There are 7 hidden switches. A switch that is on adds its own fixed numbers to the row, and there is some noise. The rows also spread widely along 8 directions, which tell nothing about the answers.
Known rows, each followed by its switches (1 for on, 0 for off):
[-9, 166, -69, -56, 88, 122, -129, -266, 13, 127, 80, 141, 150, 290, -65, 45, 128, 106, -101, -124, -128, -56, -35, 62, 58, -163, 127, 116]	0 0 0 0 1 0 0
[-116, -126, -81, 98, 43, -15, 292, -169, -140, -222, -24, -57, -2, -58, 282, -189, 208, 226, 93, 184, -207, 246, 53, 2, 21, 91, -2, -93]	0 0 0 1 1 1 0
[-173, -209, -102, 78, 32, -183, 243, 13, -264, -111, 210, 31, 34, 83, 237, -188, 296, 37, 96, 171, -110, 396, -57, 79, -147, -66, -127, -53]	1 1 1 1 1 0 0
[-94, -188, 113, 92, 119, 280, 112, -309, 111, -15, -479, -187, 57, 120, 29, -117, 53, 101, 22, 53, -759, -31, 191, 182, 91, -214, 170, -15]	1 1 0 0 0 0 0
[110, 30, 43, 27, -106, -175, 79, -64, -245, -44, 240, 26, 181, 231, 160, 408, 215, 183, -95, 61, 334, 201, -296, -40, 70, 13, 181, -92]	0 1 0 1 0 0 0
[-98, -298, 67, 294, 15, -86, 523, -2, -70, -115, -210, -128, 57, 95, -4, 0, 41, -233, 131, 235, -412, 40, 101, 291, -30, -85, 159, -230]	0 1 1 1 0 0 1
[327, 8, -88, 267, 54, 81, -7, -502, -376, -190, -515, -258, -277, 226, 294, 128, 318, 777, 0, 165, 42, 84, -243, 206, 172, 166, 89, -206]	0 1 0 0 0 0 1
[-85, -398, 41, 3, 180, 78, -123, -4, -64, -149, 40, -66, 62, 72, 113, -171, 150, -196, 27, 80, -405, 316, 112, 56, -137, -230, -93, 225]	0 1 1 0 1 0 0
[-42, -26, 0, 105, 63, 216, 166, -442, -71, -244, -404, -96, 106, 215, 164, -60, 83, 479, -128, 51, -225, -14, 47, 18, 176, 26, 107, -24]	0 0 0 1 1 1 1
[-113, -56, -52, -72, 87, 20, 357, -18, -77, 67, 17, -42, -7, -40, 104, -33, 243, -47, 7, 197, -170, 21, -37, -125, 207, -33, 231, -173]	0 1 1 0 0 0 0
[130, -39, 104, -258, 334, 76, 170, -42, 2, 168, 68, -76, -440, -171, 111, -37, 246, -163, 139, 362, 20, -124, -3, -83, 148, 514, 324, -39]	0 1 0 1 0 0 0
[-35, -152, 116, -192, 344, 126, 69, -155, 99, 143, -100, 67, -126, 159, -92, 20, -9, -266, 35, 204, -155, -189, 114, 111, -15, 201, 198, 99]	0 1 1 0 1 1 0
[-86, 12, -143, -29, 93, -63, 547, -87, -68, 37, -72, -53, -225, -190, 154, -165, 323, 66, 225, 342, -81, -6, 14, -152, 221, 252, 251, -232]	0 1 0 0 1 0 0
[-218, -180, 200, 58, -21, 223, 134, -170, 180, -103, -325, -34, 449, 292, 11, 91, -103, -79, -200, -101, -623, 37, 184, 71, 76, -439, 241, 84]	0 1 0 1 0 1 0
[-238, -225, 152, -141, 133, 143, 150, -8, 118, -116, 59, 139, 354, 159, -47, -75, -73, -275, -122, -1, -190, -50, 77, -176, 104, -108, 176, 230]	0 1 1 1 1 0 1
[-169, 20, -173, 343, -341, -139, 344, -210, -256, -332, -22, 81, 226, 124, 175, -66, 298, 534, -59, -68, 189, 225, -308, -74, 163, -86, -34, -324]	0 0 0 0 0 0 0
[-16, -453, 128, 11, 202, 22, -152, 43, -94, -109, 144, -28, -198, 58, 100, -149, 137, -338, 145, 149, -9, 214, -7, 239, -236, 227, -132, 149]	0 1 1 1 0 0 0
[-67, 162, 109, -347, 160, 9, 200, -103, -18, 82, 262, 59, 163, 85, 79, 140, 138, 8, -105, 107, -14, -53, 25, -212, 129, 118, 278, 67]	1 0 0 1 1 1 0
[-247, -322, -45, 319, 9, -131, 382, -34, -149, -81, -83, -4, -145, 54, -44, -293, 143, -109, 246, 181, -164, 138, 57, 332, -201, 89, -106, -244]	0 1 1 0 0 1 1

New rows. What belongs after each?
[-5, -115, -92, -76, 199, 92, -115, -343, -190, -113, -19, 6, -165, 154, 152, -266, 260, 307, -29, 87, -13, 94, -136, 41, 11, 207, -146, 83]	1 0 1 0 1 0 0
[62, 16, -126, -127, 281, -21, 128, -159, -141, 95, 131, 6, -428, -84, 221, -162, 348, 119, 224, 277, 189, 55, -72, 14, 55, 498, 109, -78]	0 1 0 1 1 0 0
[-40, -79, 31, -64, 119, 169, 171, -229, 103, -92, -251, -29, 153, 77, 180, 38, 61, 186, -122, 99, -270, 22, 29, -186, 233, -30, 268, 52]	0 1 0 1 1 0 0
[-265, -122, 68, -15, -24, -44, 397, -176, -28, -139, -46, 107, 189, 79, 101, -46, 74, 134, -25, 133, 20, 98, -46, -140, 59, 140, 138, -60]	1 1 0 1 1 1 0
[-24, -377, 180, 11, -5, -14, 164, 52, 152, -269, -160, -96, 367, 97, 44, 179, -18, -124, -59, 111, -226, 188, 67, -207, 110, -189, 215, 146]	0 1 0 0 1 0 0
[220, 9, -68, 12, 111, -13, -264, -152, -329, -63, 224, -77, -216, 76, 248, 12, 397, 294, 56, 71, 196, 243, -238, 45, -12, 171, -81, -1]	0 0 0 0 0 0 0
[-237, 65, -29, -154, 38, 89, 288, -150, -58, 36, -19, 88, 111, 82, 64, -166, 215, 87, -92, 59, -143, 4, -101, -195, 231, -53, 175, -105]	1 1 1 0 0 0 0
[18, -196, 12, 178, -1, -56, 203, -288, -113, -136, -208, -13, -46, 188, 117, 51, 128, 269, 93, 147, -25, 152, -115, 258, -58, 115, 66, -89]	1 1 0 1 1 0 0
[-138, -254, 97, -2, 97, 141, -56, -140, -58, -114, -93, 21, 88, 185, 83, -61, 99, -20, -69, 9, -81, 87, -36, -10, 4, 9, -23, 67]	0 1 1 0 0 1 0
[-361, -200, 125, -9, -154, -134, 843, 111, 245, -92, -76, 97, 446, 24, -161, 159, -164, -421, -51, 187, -171, -181, 40, -338, 280, -129, 453, -174]	0 1 1 0 1 0 0
[-106, -610, 169, 231, -34, -28, 181, -74, 84, -469, -226, -49, 70, 29, -34, -38, -94, -206, 16, 106, -7, 57, -100, 6, 14, 174, -37, -10]	0 0 1 0 0 0 0
[-431, -133, -54, -106, -17, 126, 230, -98, -2, -220, 159, 168, 79, -128, 99, -454, 187, 8, -101, 11, 24, 70, -45, -322, 152, 93, -107, -33]	0 0 1 0 0 1 0
[-106, -28, 97, 39, -50, -137, 500, -76, 62, -39, 34, 16, 148, 99, -70, 152, 96, -131, 82, 131, -126, -55, -54, 83, 80, 52, 279, -186]	1 0 0 1 0 0 0
[-95, 10, -54, 18, -84, -32, 56, -322, -192, -160, -17, 144, 99, 210, 140, -40, 252, 473, -77, -17, 251, 174, -266, -124, 116, 74, -12, -38]	1 1 0 0 1 0 0
[-284, -210, -107, 195, -112, 32, 522, -32, -71, -250, -124, -79, 89, -174, 258, -338, 240, 125, 87, 147, -295, 225, 28, -126, 159, -59, 40, -234]	0 1 0 1 0 0 0
[37, 420, -183, -185, 189, 121, 113, -516, -132, 325, -94, 161, -213, 260, 103, -20, 265, 498, -34, 76, 97, -204, -196, 93, 152, 232, 220, -141]	1 1 0 1 1 0 0
[-202, -488, 155, 290, -109, 78, 51, 151, 143, -346, -97, -185, 525, 74, 26, -55, 15, -246, -27, -104, -788, 338, 256, 78, -105, -631, -10, 186]	0 0 0 0 0 0 0
[41, -41, -64, 60, 94, 78, 53, -253, -159, -59, -116, -80, -73, 160, 201, 14, 215, 183, -87, 86, -225, 79, -103, 169, 63, -50, 73, -91]	0 0 1 1 0 0 0
[108, -420, 158, 209, 75, -51, 126, -114, -22, -276, -227, -132, -184, 17, 85, 82, 94, -31, 170, 235, 57, 108, -73, 204, -55, 368, 80, -57]	0 1 0 1 0 0 0
[-12, 17, -15, 134, -69, -110, 316, -331, -90, -15, -168, 82, 264, 432, -62, 308, -12, 111, -80, 57, -89, -73, -138, 281, -1, -85, 194, -158]	1 0 1 1 1 0 0
[112, 48, 216, -410, 180, 108, 293, -301, 57, -1, -232, -14, 246, 274, 73, 488, -66, 119, -335, 222, 24, -252, -130, -376, 431, 143, 582, 39]	1 1 1 1 1 0 0
[-71, -549, 179, 337, -33, -231, 142, -115, -83, -268, -233, -54, 95, 315, -56, 165, -53, -103, 132, 164, -128, 267, -22, 409, -332, -24, -119, -23]	1 1 1 0 1 1 0
[99, -14, 18, 125, -76, -179, -75, -137, -253, -59, 210, 16, 56, 274, 87, 176, 288, 258, 10, -32, 173, 238, -257, 200, -125, -9, -24, -79]	1 0 0 0 0 0 0
[-3, -393, 222, -116, 111, -125, 23, 55, -184, -202, 158, -48, -37, 90, 149, 133, 155, -37, 1, 223, 324, 260, -187, -97, -23, 309, 20, 31]	1 1 1 0 0 1 0
[130, -184, 79, -14, 119, -265, 122, 35, -316, -128, 334, -57, -187, 96, 155, 203, 218, -13, 55, 292, 446, 146, -231, 63, -80, 447, 40, -103]	0 0 1 1 0 1 1
[109, -194, 116, -54, 80, -108, 405, -39, -89, -221, 46, -193, -51, -166, 259, 107, 251, 79, 77, 361, -62, 170, -87, -160, 169, 269, 256, -85]	1 0 0 1 0 0 0
[-8, 148, -92, -153, 283, 156, -107, -310, -91, 320, -65, 58, -141, 307, 30, -52, 171, 89, -70, 75, -264, -62, 65, 221, -25, -97, 86, 66]	0 1 1 0 1 1 0
[65, -235, 56, 97, 69, -90, 113, -240, 53, -208, -78, 57, -123, 77, -70, 83, 65, 40, 78, 137, 315, -107, -132, 18, 30, 471, 63, -41]	0 0 0 0 1 0 0
[-242, 63, -62, -165, 240, 259, -6, -306, 79, 147, -2, 67, -97, 114, 6, -414, 163, 110, 62, 35, -477, -66, 206, 88, -48, 21, 3, 138]	1 0 0 0 1 1 0
[-41, 135, 44, -130, 112, 13, 52, -206, -148, 174, 178, 88, -14, 269, -18, 74, 190, 45, -47, 56, -7, -17, -98, 135, -13, 47, 109, -57]	1 0 1 0 0 1 0
[95, -166, 146, -29, 237, 146, -89, -365, -53, 37, -352, -51, -213, 270, -31, 135, 54, 94, -60, 149, -22, -153, -47, 215, 64, 198, 141, -38]	0 1 1 0 0 1 0
[-129, -269, 110, 45, 152, 132, -86, -224, 102, -171, -116, 99, 34, 142, -99, -198, 9, -27, 64, 5, 67, -112, 17, -2, 13, 272, 21, 202]	0 1 0 0 1 0 1
[-156, -161, 13, 64, 25, 91, -59, -240, -39, -215, 79, 127, 8, 49, 68, -167, 177, 159, -31, -43, 194, 98, -88, 40, -55, 244, -113, 14]	0 0 0 1 0 1 0
[-72, 42, -70, -16, 37, 160, 232, -363, -13, -78, -157, 96, -33, 117, 43, -62, 99, 200, -152, 49, 51, -191, -139, -28, 244, 150, 135, -144]	0 0 1 1 0 0 0
[-391, -16, -121, 144, -98, 79, 306, -351, 84, -43, -158, 351, 224, 293, -141, -202, -30, 32, -102, -94, 18, -192, -80, 103, 72, -63, 14, -107]	0 1 1 1 1 0 0
[12, 162, -13, -30, 93, 11, 146, -212, -81, 225, 64, 57, 75, 353, -67, 168, 131, -23, -62, 37, -227, -119, -62, 315, -18, -144, 193, -99]	1 0 1 1 0 0 0
[-179, -77, 91, -121, 98, 34, 92, -110, 7, -11, 178, 68, -23, -14, 16, -169, 188, -59, 51, 78, -68, 29, 38, -10, 10, 160, 4, 34]	1 0 0 0 0 1 0
[4, -32, -106, 111, 30, -230, 598, -164, -175, -66, -87, -56, -8, 98, 147, 149, 164, 124, 86, 332, -183, 97, -109, 171, 78, 34, 192, -265]	1 0 1 1 1 0 0
[-158, -95, 10, -73, -3, 106, -70, -108, 40, -164, 157, 103, 255, 86, 93, -124, 161, 62, -129, -94, -106, 139, -11, -260, 119, -108, 24, 191]	0 0 0 0 1 0 0
[-132, -188, 193, -133, 301, 135, -25, -200, 114, 57, 11, 87, -147, 138, -124, -154, 24, -304, 64, 79, -170, -141, 85, 293, -185, 266, -7, 97]	1 0 1 1 0 1 0
[-52, -45, -119, 294, -123, -21, 114, -268, -143, -129, -122, -12, -19, 166, 61, -72, 262, 352, 64, -31, -53, 94, -138, 225, 20, -43, -37, -195]	0 0 0 0 0 0 0
[40, -242, 74, 2, 128, 43, -280, -210, -151, -227, 118, 53, 117, 335, 1, 7, 107, 105, -71, -19, 118, 125, -136, 90, -155, 110, -172, 228]	1 0 1 0 1 0 1
[-165, -252, 63, 1, 114, 55, 218, -160, 97, -101, -153, 1, 18, 13, -20, -187, 72, -12, 86, 116, -222, 45, 60, -45, 42, 110, 96, 45]	1 1 0 0 1 0 0
[-50, -106, 89, -293, 228, 104, 21, 118, -28, 120, 233, -17, -12, 0, 65, -59, 209, -322, -34, 127, -164, 45, 4, -202, 77, -25, 183, 128]	0 1 1 0 0 0 0
[-4, -212, 53, 11, 100, -30, 346, -197, -9, -176, -186, -81, -24, 18, 141, 45, 114, 122, 74, 264, -81, 79, -19, -42, 91, 221, 200, -56]	1 1 0 1 1 0 0
[-308, 37, -125, 113, -156, -47, 350, -141, -123, -36, 71, 170, 64, 41, 91, -233, 258, 252, 19, -7, 142, 119, -143, -68, 74, 32, -1, -289]	0 1 0 0 0 1 0
[-84, 82, 80, -200, 105, -162, 214, 16, -64, 133, 388, 68, -146, -8, -17, 28, 278, -127, 149, 182, 200, -23, -57, -20, -41, 323, 152, -76]	1 0 0 0 0 1 0
[-6, -294, 243, -38, 69, -33, 514, 98, -28, -56, -206, -325, 337, 126, 175, 388, 40, -177, -73, 322, -759, 241, 168, 15, 96, -399, 434, -79]	1 1 1 1 0 1 0
[-347, 196, -96, -29, -259, -61, 694, -169, 10, -55, -82, 282, 560, 226, -5, 180, 33, 152, -309, -19, 61, -120, -158, -374, 363, -253, 379, -250]	0 1 1 1 1 0 0
[-101, -118, 73, -320, 236, 41, 151, -104, -60, -69, 145, 62, 18, -27, 221, -78, 157, -13, -81, 253, 103, 95, -75, -324, 158, 264, 121, 144]	1 1 1 1 1 0 0
